There are 9 hidden switches. A switch that is on adds its own fixed numbers to the row, and there is some noise. The rows also spread widely along 15 directions, which tell nothing about the answers.
Some rows, each with its switches (1 for on, 0 for off) after it:
[-10   6  -5  -4  32  22  -9  -4 -33 -14   8  13 -10  10  26  19   2  -8
  14 -18 -15 -10  -2 -34  -2   0  16   3 -16   6 -15  23 -12  -9  17  -2
  13  -5   5  -3   4   2]
0 0 0 1 0 0 0 0 0
[-11  -9 -18   5  31  -7  -5  34 -23   5  33  13 -24  -3  13  31   2   6
  -5 -24  -8   5  24 -24  32  27  17  -2   9   3 -17  32  -2   9  13 -27
  13 -16 -16  18  28 -11]
0 1 0 0 0 1 0 0 1
[ 15 -18  16  -6 -31  17   2   3  -2 -29 -10   4  26  12   7 -18   9  -6
   7   4  -9 -10   4 -13   5  -2  12   6  -4 -20 -10  60 -20 -11   1  39
 -11  -6 -12  -1  12   0]
0 1 0 1 0 1 0 0 0
[  4  -5 -19   8 -23   8 -24 -52 -15 -47  30  21  46  52  11 -16  37  -9
  31  -1  -4  -1 -10  16   8  -7  -9  15 -23  12 -11 -19 -10   7 -14   7
  63  10  33 -14 -23  40]
1 1 0 0 1 0 0 0 0
[ 28   3  23 -28 -15  -4   5  45 -24   8 -10 -10 -27 -15 -21  14  -7 -16
 -26  12 -21   6  -7  18  16  14  -1   1  21 -29 -13  38 -37 -17 -16  22
 -21  38 -32  15  54 -23]
1 1 0 0 1 1 0 0 0
[ -4 -40 -22  12  34  -5  21  19  13  29   7 -22 -24 -25 -28 -31  24   9
   7 -11  12  12  -3  24   3  -1  34 -11   1  -3 -11  12   0  -8  -9 -16
 -15  28 -13   4  43 -13]
1 0 1 0 0 0 0 0 1
[-22 -44 -18  29 -19 -11  14  26  35  -6   9 -27  -1 -31 -30 -32  24 -29
  17  -3   8  13  34  -3  42 -17  33 -11  10  23 -18  18 -27  27 -13  -7
   2 -24 -41  -3  21 -21]
0 1 0 0 0 1 1 0 1
[ 10  -3  13  30 -20 -14  17  -8 -15  -7  13  22   0  -7  -3 -18 -21 -19
  -2  -3  21  -1  -7  13  11  18  11 -19  24  33   4  40  27 -11  -8   7
  -2  28   5  10  -4  -3]
1 0 0 0 0 0 0 0 0
[-18  -8 -12   9 -29  -1 -21  34   5  -1  18 -35 -26 -26 -29  25 -11 -26
  -4  17 -21  19  36 -28  38 -31   5   0  35  24  -9  10 -36  24  -2  -8
  -5 -13 -37  10  -7  -2]
0 1 0 0 1 0 0 0 0
[ 16 -38 -12  24  -5  -7  -5  -3 -13   5  21   3   0 -16 -53 -11  11 -43
  -1 -13  -5  33 -12  49  28 -15   7  -2   2  18   7   3 -14   8 -11  -8
  22  50  -6  -1   2  -2]
1 0 1 0 0 0 0 1 0
[ 13  17   1 -39  18   8 -22  32 -17  14  25   7 -29   9 -20  32 -18 -10
  -8  -9 -47  -6   9 -34 -18 -10   7 -21   7  15 -13  32 -48  33  -3  22
 -17  26  22 -21  -1  10]
0 1 0 1 0 0 1 0 1
[ 13 -20  13  -2  -4  -5  14  14 -11 -17   7  34  11  16  -6 -12  15 -32
  16 -25   0   2   5   1  28  35  15 -27  -9   0 -16  57 -35   9 -11   8
  24   5  -8 -13  33 -17]
1 1 0 0 1 1 0 1 0
[ 19 -33  -6 -12 -13  25  -4  -6   4 -21 -13   8  33  57  30 -28  22  -7
  53  -5   6 -29   7   9 -30  12   8  -4 -48 -16 -33  24 -37   1 -14   7
  14  28  25 -31  14  16]
0 1 1 0 0 1 0 0 0
[ -2  -1   4  -2  -1  -2   6  18   9  10  -9 -19 -14   0   0   2   7   6
   0   9  14  -1   2  16  12   7   3  -3  17 -23  -5   9  -7 -13  -5  -9
   3   8 -31  14  26  -7]
0 1 0 1 0 0 0 1 0
[  4 -15  -7  10   6  12  -6 -27  -3  -5  19  19  20  16 -13 -13  22  23
  11 -18   7   6 -18  12   5   7   6 -10   4 -12  18  24  15  -3   6   2
   9  17  13   1  -8  26]
0 0 0 1 0 0 0 1 0
[  2  19  23  11 -38  -8  18 -27  31 -17  -4  -6  19  -8  -7   4   7 -24
 -19  10  27 -35 -12  39   2 -32   8  27 -17  -8  -9 -20  11 -10  -9  18
  13 -17 -46   4   8 -14]
1 1 0 0 0 0 0 0 0
[ -9  43  -1 -16  22 -19  -6 -18  11  16  20   6   3  10 -16 -14  26  34
   3 -23   3  12 -17  -9  11  14   2 -61  33  -9   7  26   9  27  -1   8
  27 -15  23  -5   2  31]
1 1 1 1 0 1 1 0 1
[-16  15 -13  21  27   1  43 -12  23   9 -25 -46  -7 -32  -3 -29   7 -22
   7  -5  23 -15  -9   2  -7 -37  29 -16  12  18 -42 -32  16   3 -14   6
  12 -44 -14 -24  15 -14]
1 0 0 1 1 0 0 0 0
[ 10   4  -6 -28   2  -5  -9   4  -1 -13  24  20   3  17 -16  -5  14 -10
   0 -13 -26  -6  10 -15  -3  -2   4 -18  -3  26  -9   2 -35  39 -15  29
   8   0  29 -27   2   7]
0 0 0 1 0 0 1 0 0
[  2 -44 -19   6 -26  28  15   9  -6 -16  -7  -8   6  -8   1   3  21 -30
  16 -37   8 -27  21  22  10   5  19  23 -37 -17 -40   6 -24  -2 -12 -13
   0  -9 -45 -22  45 -25]
1 1 1 0 0 0 0 0 0
[ 32 -10 -10 -13  21   0   9  -3   0   7  17   5  17  17  -9 -28  20  29
  -4  -9  -4   1 -21  21 -10  10  13 -13  15 -23  -9  20  14  -2 -16  31
  -3  19  28  -6  18  19]
1 1 0 0 0 1 1 1 0
[-24  34  -4  -9  26 -16 -10 -32  22  -8  21   5   1  25   4 -17  31   1
  29   1   8  -6  -9  -9  -2  -8  11 -36  -8  30   0 -24 -14  22  -6  -2
  46  -1  27 -11 -13  22]
1 1 0 0 0 0 0 0 0
[  4 -28   0  15  -4 -16  -8  42  -6  -7  17   7 -17  30  26 -13  -8 -17
  26  41   4  13  30 -15  22  19  13 -12  19  20  -7  59 -30 -16 -15 -13
  18  33  -3  32  11  -8]
1 0 0 0 0 1 0 1 0
[  3  -6  10  17  28  -9  11   1   5   5  12   9   0 -10 -19   4   7  -6
 -20  -2   0  10 -12   2  15 -18  17   8  -3  -8  -3  31   7   0  17   9
  15 -15 -17  10  13  -8]
0 0 0 1 1 0 0 0 1
[ -1   2   0 -23  -7 -10  -7  -7  36   0  -5 -12  11  24 -21 -30  43  10
  17   6   5  13   0  18   9  -6  -8 -28  -6 -22   1   1 -36  22 -10  10
  30  -6  -2 -10  20  11]
1 0 1 1 0 0 0 0 0
[ 60   2   0 -31  11 -25 -12  12 -28   7  22   8   8  27 -32  -8   9  20
 -52  27 -40  41 -33  42   6  -3 -30  18  29 -32   1  12   1  -3 -15  51
  20  37  36  17  22  20]
1 0 0 1 1 0 0 0 1
[ 13  -6 -21 -34 -28   8 -18  21   4  -9  26  -9 -11  30  -2  -9   2  -1
  15  22 -28 -22  29 -18 -29 -12   2  -5  12  28 -22  -2 -47  26 -41  28
 -17  32  31 -24  -6  20]
1 0 0 1 0 0 1 0 0
[-11   2  -2  -3  -7   2  -5  -6   3 -19  17   9  -1  32  28   0  17  11
  19  21  13 -27   6  -3 -11   4  10  15 -13   9  -9  -8 -12 -12 -14  -3
  12  20   5   7   6  10]
0 0 0 0 1 0 0 0 0

New rows. What belongs after each?
[ -6  -5 -19 -17  12   6 -14  19 -22  -3  19  -6 -23   1  -8  -1   8 -11
  12  -5 -27   5  11 -21   3  -2  12 -13  12  29 -12   2 -37  18 -14   5
  -1  23  19 -11   6   6]
0 0 0 1 0 0 1 0 0
[  3   4  13  15 -12   9   7   0 -17 -25  -7   3   7  18  32  -7 -17 -19
  10  20   2 -12   2 -30  -3  -7   9   7   9  14 -20  42  -1 -21   0  20
   7  -8   3   4  -7   2]
0 0 0 1 1 0 0 0 0
[ -7  -5   8  17 -23   6  15   1  14  -3   7   7   5 -11 -14  21  -1 -18
  -3 -24  21 -22   9  11  19   2  12  -1  -2  -3 -12  12  -2  12  -2 -10
   3 -22 -42  -9  12 -12]
0 1 0 0 1 0 0 1 0
[-11 -30 -26  36 -49  19  14  -5 -32 -18  15  -5  -1 -19 -11 -29  12 -20
  35 -25  23 -10   4  24  19  28  22 -20  42  28 -15  20   5 -10 -43 -20
  -5  46 -10 -11   6  10]
1 1 0 1 1 1 1 1 0
[ -2  -7  -5  -3 -43  20   5 -36   7 -37  10  -8  31  -8 -16   0  49  -4
 -14 -12   3 -27 -13  39  12 -27   7  53 -26 -30 -14 -39  -3 -12 -17  22
  11 -19 -44  -6  25   1]
1 1 0 0 1 0 0 0 0
[-13   9   5   4  20 -20  15  -3  -3  -5  21   5 -21  -8   9 -12  14   7
 -11  18  17 -16 -14  14  -5   3  26  14   6  25   7 -21  16 -28 -12   1
  -4  35  -2  24  20  -9]
0 0 0 0 0 0 0 0 0
[-16  11 -15  -3  16  -1  -5  -1  -7  -8  24   1  -8   8   9   5  14  15
   4  -3  -3  -2   7 -25   8   0   8  -6  16  15 -10  -2   0  10  -1   0
  15 -16  11   1   0  14]
0 0 0 1 1 0 0 0 0
[ -1 -39 -40  21 -16  37  -6 -31 -31 -49  19 -11  35  22  34 -25  40  20
  22  -3  -5   1  -3 -11  17  -7  14  49   1 -20 -29  10  20 -35  -8  13
  21 -24   1  10   6  28]
1 1 0 0 1 0 1 0 0
[ 27 -38 -25  -6   0  14  10 -33  12   1  19  11  38   1 -58 -47  42  13
  10 -52  -5  10 -23  42  -1   4  13 -30  -3  -8   3   0   5  31 -18  27
  -6  21  35 -44   7  26]
1 1 0 0 0 0 0 1 0
[-18   2  -9   3 -11 -16 -17  -8  21  -5  61  11  -8  -5 -39   8  28   8
 -11  12  -5  -3   7   0  14 -25  20   4  13  27  17  -2  -9  18 -13   0
   5  19  -8  11 -12  18]
1 1 0 0 1 0 0 0 1
[ 21 -41 -24  36 -38  -2  19  -1  -9 -11 -10 -26  27  11  -1 -40  11 -13
  12   2  26  21   2  48  29  12 -11   5  28 -16 -29   7  19 -14 -25  -6
  31  -2 -12   1  20   5]
1 1 1 0 1 0 0 1 0
[ -8  -9  -1  17   2  -7  -3 -24 -10 -37  16   7  25   7   7 -30  39 -18
   9   2  -9  19 -10  -8  35 -11  21   8  -5   5  -3  29  -5 -15   2  21
  42 -16  -8  16   8   4]
1 1 0 0 0 1 0 0 1
[-12 -27 -13  -8 -12   4 -10   4  24 -11  33  10  -2  26  -3 -24  32  36
  26  19   9 -15  19 -11 -10   9  19  -5   1  12   9  15 -20   3 -17   2
 -19  36  15   5   4  22]
0 0 0 0 1 0 0 0 0
[ 33 -26  -9  37 -30  -8  22  10 -13  -9   7   1  12  -3   1   2 -42 -54
 -11  -3  10 -11  15  24   6  -9   4  11   9  34 -41  12  21  11 -13   7
  11  -3  -2 -14  -7 -14]
1 1 0 0 0 0 0 0 0
[-22  -2  -8   9 -26  24 -17 -18 -15 -20  22   7   5   4   2  34  20  -5
  12 -22   6 -21   4   4  14  -3   6  25 -21 -11  -7  -5  -9  -3   3 -24
  16   0 -33   1   4  11]
0 1 1 0 1 0 0 0 0
[ 25  18  18  25  27 -13  24 -14 -50  14  -5  20  -4 -35 -23   8 -25 -13
 -40 -37   8  24 -47  33  26  21  -3 -12  32  -3   9  29  59 -18  22   8
   8  12   1  15  15  -9]
0 0 0 1 0 0 0 0 0
[ 16 -38 -19  -7 -20   5   5  26  -1  -4   7 -14   7  10  -6 -30  18  13
  10   5  -4   0  19   4   1  11  11  -6  21  -8 -22  29 -13   5 -25  14
 -18  18  10  -9  25  12]
0 1 1 1 1 1 0 0 0
[-23  24 -14  10  -8  26   3 -36  22   5   2 -32   5 -28 -14   9   7  31
  -3 -24  19 -22 -11  -1  -7 -29  12  -2  17 -12   0 -28  40   5   9   1
 -23 -32 -21  -5 -13  23]
0 0 0 0 0 0 0 0 0
[  3  -2  -2   4  -9   0   4  11  -8  -9  10  -1   0  -1  -4   4   0  -3
 -13   2  -6   5   7 -10  20  -2   3   1  27   2  -9  19  -3   3  -6  14
   6 -18 -13   5   6   1]
0 0 0 1 1 0 0 1 0
[ 10   7   7 -15 -12   3  -8   1   4 -13  11   4  14   3 -10  14   9 -10
 -13  -5 -18 -11   5  -5   7 -17   6   8  -5  -8 -10  15 -18  17   2  27
   5 -18 -10  -8   4   2]
0 1 0 1 0 1 0 0 0
[-12 -10 -11   4 -19   3   2  -4  -4 -29   7 -12   2  -5  -2  -9  17 -36
   8  -3 -10  -8  10  -3  12 -21  15  16 -13  27 -20 -19 -28   8 -16  10
  12  -6 -17 -11  10 -11]
0 0 0 0 0 0 0 0 1
[-10   3 -13  -6 -18  25  -1  21  20   9   7 -13 -16   0   7  33 -20   2
  12 -13   6 -45  38 -29 -18 -13  12  -5   2   5 -30   9 -16  29  -5  -8
 -29 -24 -22 -22  -4   2]
0 0 0 1 0 0 1 0 0
[ -6 -12  18 -10 -39 -12  11   1   3 -25  20  25   5  13  -9 -39  40   3
   6   9  11 -12  -2  11  13  27  19 -13  14   3  15  43 -27 -22 -35  22
  -6  40 -12   5  28  -1]
1 1 1 1 1 0 0 1 0
[  7 -27 -16  19  -3  14  19   4  -2  -1  24  -4  -3 -10 -13 -15  -4 -18
   6  -1   3 -27   4   3 -20 -21  37   4  12  33 -25  14   4  -3 -28  12
 -22  29   9 -20  -7   4]
1 1 0 1 1 0 0 1 0
[ -6  15  -4 -10  -8   0   7  12  39  13   0 -22  -1   2   7  20  -3  24
  -8  -7  18 -28  24  -9  -4 -10   2  -6   6 -22 -22  -5   7  22   4  -2
  -8 -54 -28  -7  13   2]
0 1 1 0 0 0 0 0 0
[ 19  -5  -2   2  37   2  25 -39  43   7  -3  -9  39   1 -21 -48  33  26
   3 -12  12  -6 -32  18 -20 -31  30 -15 -14 -23 -11   8  31   7   4  41
   3 -23  22 -20   7  17]
1 1 0 0 0 1 0 0 0
[-12  23   6  -1   3 -10  14 -19  18  -6  -5 -14   9  -9 -15 -21  24  -1
  -7 -13   6   3 -18   4  17  -9   9 -23  19  -4   3   0   4   6  -4  20
  17 -29 -14  -6   9   4]
0 1 0 1 0 0 0 1 1
[ -7 -16 -17   3 -12  24 -16  12  32  28   1 -57 -20  -4 -30   2   6  34
  15  32   7  -4   0  13 -22 -38   9   7  17 -28  -3  -1 -11  -7  -8 -11
 -36  42 -19  11  -2  30]
0 1 0 0 1 0 0 0 1
[-19  22  15   2 -49   2   7  -8  -9  -7  16  21  -9  -3  -9  -8   9  -5
  20 -21  22 -31   0  -1   0  32  16 -43  27  17   3  45 -12   3 -29  -6
 -11  37 -13  -9   7  10]
1 0 1 1 1 1 1 0 1
[ 16 -72 -44  24  -8  -7   2  43   4  15  27 -18  -7   2 -16 -19  15  -1
  10   5   8  18  35  33  24   8  13   7  23  -3 -24  21  -7   8 -25 -27
   7  27 -10   8  25  -1]
1 1 1 1 0 1 0 1 0
[ 12  25  13 -34   9 -10 -11  11 -16   4   2  17 -10  21  -7  11  16  14
 -12 -12 -15  16 -12   3  19  31 -20 -23  10 -34   5  36 -24   3   5  10
  23   2  -5  12  35   2]
1 0 0 1 0 0 0 0 1
[  4  -9 -12 -11   4   7   0  -1  -8  -2  30  11   6 -13 -22  16  37  11
 -22 -39 -12  -9  -3  14  17  -2  20  18  -9 -35 -12  21  -1   6   0   8
   6 -17 -30  -1  36  -2]
1 1 1 1 0 1 1 0 1
[ -1 -15  -9  17 -43  10  21   0  24 -11  -7 -28  17 -13  -2 -23   5  12
  -4   3  19  -9  15  -7  15 -12  10   2  30 -15 -21  24  20  -5 -11  20
 -19 -49 -33   1  13   2]
1 0 1 0 1 0 0 0 0
[ 17 -24   5  -6 -76  16 -22  14  17   0  31   9   1  12 -24  32  -1  20
 -10  10   9 -29  21  32   2   2  -8  30   4 -36   9  32 -13  -2 -13  -3
 -35  41 -42  19   7  12]
1 1 0 0 0 0 1 0 0
[ -1  38  18 -36  35 -12   9  12   4  12   3  18 -16   7   1  22   7  -5
 -12 -27  -4 -24  -2 -12 -10  11  10 -25 -19  -1 -16   2 -24  22   3  10
  12 -16   1 -23  31 -13]
0 1 1 1 0 0 0 0 0
[  0 -17   5  -1   8   6  -2   8   9   4  32  24  -7  -1 -21   9  14   6
  -3 -13  -4  -7   4  -7  10  -2  24  -3  -2  -8   9  48 -15   3   2   5
  -7   9 -18   6   9  -4]
1 0 0 1 0 0 1 1 0
[ -6 -12  -4   6 -24  -5   2  -3 -14 -13   7   0   1 -12 -23 -23  16 -19
   7 -18  -1  14   1  10  25   9   7 -21  20  22   3  15 -12  10 -11   5
   7  19  -1  -8   9   3]
0 1 1 1 0 0 0 0 0
[ -3  17  15 -24 -16  -4   6   8  31  21  -1   2  -1 -11 -38   2  13  30
 -14 -35   8  -5   3   0  10  17  -2 -46  20 -34  11  41  -6  31   7  12
 -22 -23 -25 -13  26   5]
0 1 1 1 0 0 0 0 1
[ 25 -46 -19   1   7   0   9  30 -15 -12   9  -9   0  13   4 -29   8 -14
   7  23 -15   3  13   6  -6  -4  20  20   0  17 -32   9 -20  -6 -26  19
  -6  32  22  -4  26  -5]
0 0 0 0 1 1 0 0 0
[-14   0 -19  14   1  13  -8 -12 -18 -14  40   6   4 -30 -27  27  11 -16
  -8 -36 -18  -5   4 -17  24 -21  27   8   7  24 -13  -4   4  26   1   1
   5 -22 -11 -12  -9   9]
0 1 0 0 1 1 1 0 0
[ 21 -38 -22  13  -8 -11  12   1   9  -6  33  11  15  11 -23 -27  19  -2
  -1   2   5   4   8  28   7  -1  11   8   4  18 -16  -2   5  18 -25  11
  10  14  18 -10  10   6]
1 0 0 0 1 0 1 0 0
[  8  -2  15  26 -36  -5  -1 -21 -21 -23  -7   5  17  15   9 -26  -5 -11
  15  12  20  11 -19  24  18  20  -9  -7  21   6  10  29  16 -28  -4   5
  17  37   5  20  -5  13]
0 1 0 0 0 0 0 0 0
[ -8   2  -7 -14  13 -11   0 -33  33 -25  54  43  28  33   7 -18  44  34
   0  -5   6 -39   3  -8 -22  -4  28   6 -24  25   5 -12  11  21  -9  26
   8  -8  36 -15 -12  23]
0 1 0 1 0 0 0 0 0
[-20  45   9 -14 -10  -3   1 -23 -32 -42  12  10   6  -3  20  18  30  -4
 -19 -19  -6  -9 -17  -7  37  13  -2  19   7  -6  -9 -22   0 -13  -4  16
  37 -41 -28  10  30  -5]
0 1 0 0 1 0 1 0 0
[ -7   0   6  13  -5 -15   3   9  11 -24  14  23  15  28  20  -1  -8 -35
  17  -1   1  -2  33 -48  23  -2  10 -20  -6  36 -27  39 -24  34   3   8
  43 -55   4 -16  -8  -7]
0 0 1 0 1 0 1 0 0
[ 10   4   3   3 -10 -12  10  15   2   2  10  -3  -1   0  -8  -3  -1  -5
  -7   2   6   3   2  10  18  10   5 -19  31  -4 -13  23  -1   3 -16   8
  11  -3 -12   6  16  -1]
1 1 0 0 1 1 0 1 0
[  7  -7   2   8   6  -9  29  -2  39  12 -24 -31  13   0  -8 -55  15  16
   6   6  20  11  -7   2  -1 -13  12 -31  21 -20 -16  37  14  -2  -4  27
   0 -33  -4  -6  21   2]
1 0 1 1 0 0 0 0 1
[ -5 -14  -6  -8 -28 -12  -3  25  10 -18  13 -11  -1   1  -7 -13  21 -12
   3   6 -12   9  28 -13  35   5   9 -10  16   2 -15  33 -35  13 -16  13
   8 -19 -26   8  27  -9]
1 1 0 0 0 1 0 0 1
[ 11 -27 -10 -16 -37  26 -19   8  -8 -25  25   8  16  14  -3  25  26  16
 -10   2 -17 -19  16   4   8  -6   4  49 -16 -35 -10  10 -22  -3  -7  14
 -14   2 -27   9  23   8]
0 0 0 0 1 1 0 0 0
[-15   8 -17   5   7   2   6   1  34  16   7 -33  -5   4  10   2   6  31
   3   0  21 -23  13  -6 -13 -18  14  -2   8 -13 -20 -10  20   5   0  -9
  -7 -28 -14   0   5  14]
0 1 1 0 0 0 0 0 1
[  2 -28  -3   0 -19   3   6   3  34 -12   0  -8  20  -2 -36 -23  23 -21
  11  -7  -6   3  15   1  14 -23  13 -10  -8   5 -15  12 -35  35  -9  20
   6 -21 -11 -29   8  -2]
0 1 0 1 1 0 0 0 0
[ 14 -27 -15  11 -19  10   7 -14  16  -5  18   9  28  10 -13  -6  23  12
   5 -27  16 -21   2  32  -2   0  13   7 -16 -24 -16  13  14  10  -6   1
   2  -1 -12 -10  13  10]
1 1 0 0 0 1 0 0 1
[  8  24   8   1 -24  -7   3   2  -1  13  11   4  -4   1 -18   6  -7   8
  -2  -6  18  -8  -8  23   7  23  -5 -38  44  -8   2  25   9   7 -19  -4
   1  25  -6   2   3  17]
1 1 0 1 1 1 0 1 0
[ -9  12   7  -9  11 -12  -3   2  38   8   1  -5   1  20 -13  -6  18  -2
  17   0   8  -5   3  -2   0  -8   6 -29 -10  -5  -8  11 -30  31   1   0
  28 -12  -4 -13   7   6]
0 1 0 1 0 0 1 0 1
[-17  -9  -6  28 -32   5  14   6   3  -8  18  -2  -8 -27 -15   8  -5 -22
   5 -18  17 -15  18  -7  26   0  24  -7  18  21 -17  23   2   8 -10 -13
  -6 -15 -38  -3   7 -10]
1 1 0 0 1 0 1 0 0
[ 13 -13   4  -6 -67   8 -15   1  17  -9  21  10  18  21 -20  13  10  25
  -3   2  13 -13  15  24  15  16 -18   6  12 -36   6  31  -8   8 -10   3
 -10  11 -27  10   9  17]
1 1 0 0 1 0 0 0 0
[ 15  -9   4   5 -22   5  -3  -3  13  -8  -4  -8  20  13  -9 -22  -2 -12
  18   5  -3   8   4  -6   8  -9   4 -29  12  -2 -11  46 -13  13  -3  22
   6  -3   7  -8  -8  14]
1 1 0 0 0 1 0 0 0
[ 17 -23  -3  -4  16 -17  -5  15   9   6  24  18   0  24 -28   2  23 -21
   2   3  -9  12   3  26  11  -3   4  -1 -23  -4 -14  17 -38  23  -7  -5
  41  24   1  -7  21  -4]
1 1 0 1 1 0 0 0 1
[ 13  -9 -28 -28 -10  19 -17  12  17   2  22 -22   9  15 -17  13  19  12
  -3   4 -27 -17  23 -12 -18 -39   6  12  -4 -17 -33  -6 -30  34 -16  23
  -5 -20   4 -26   1  23]
1 0 1 1 1 1 0 0 0
[  6  21   5  18  -2  14 -23 -34 -34   0  37  24  11 -12 -33  34  -6  -4
 -10 -41 -11   8 -34  10  16  -4   6 -12  19  -2  21  32  26   7  15   0
  10  26   1   5 -30  32]
0 1 0 0 0 1 1 1 1
[ 21 -13  14 -17 -42  -3  10  59  -4   6 -29 -29 -20   5 -12   2 -12 -27
  -6  19  -8   9  16  19  22  17 -18  -8  28 -29 -24  37 -56  -3 -25   9
  -6  17 -45   2  49 -25]
0 1 0 1 1 0 0 1 1
[ -9  19  -6  -4  -7   8   1  -9 -31 -16   3   0  -5   2   4  -3  10 -13
  15 -18   0 -10 -11   0   5  15   4 -15  14  18 -18  -8 -11   3 -18   0
  18  14   9 -17   8  10]
0 1 0 1 1 0 1 0 0
[ -2 -23   9  -3  -3 -30  -2  26  33   8  37  28 -13   5 -41  -2  21  -9
   1   4   5   8  21  11  26  11  15 -22  -4  15  10  31 -39  31  -9  -9
  12  22 -15   4  21 -13]
1 1 0 0 1 0 0 0 0
[ -7 -26  -2  19 -16  19 -17  -4  19   7  47   6  -2  -5 -31  20   6  27
  -5  15   5 -16   2   1  -6 -32  27  26  10  -8  22  34   9 -11   5  -5
 -32  37 -21  22 -24  26]
0 1 0 1 1 0 0 1 0
[  3  23  25  -2 -49  12   5  -3  14  -5 -23   3   2  30  30  19 -22   1
  17  12  39 -50   6  17 -24  17 -14  -5  -6 -20 -13  14  -3 -12  -7 -10
  -4  15 -26   1   2   1]
0 0 0 1 0 0 0 0 0
[-27  21  13   3 -11 -17  -1 -15  31 -22  50  14   4 -15 -16  22  29   9
 -40  18   0 -23   5 -13  19 -43  26  37   8  14  19 -13   7   2  -3  23
   5 -36 -40  21 -10   0]
0 0 0 1 1 0 0 1 0
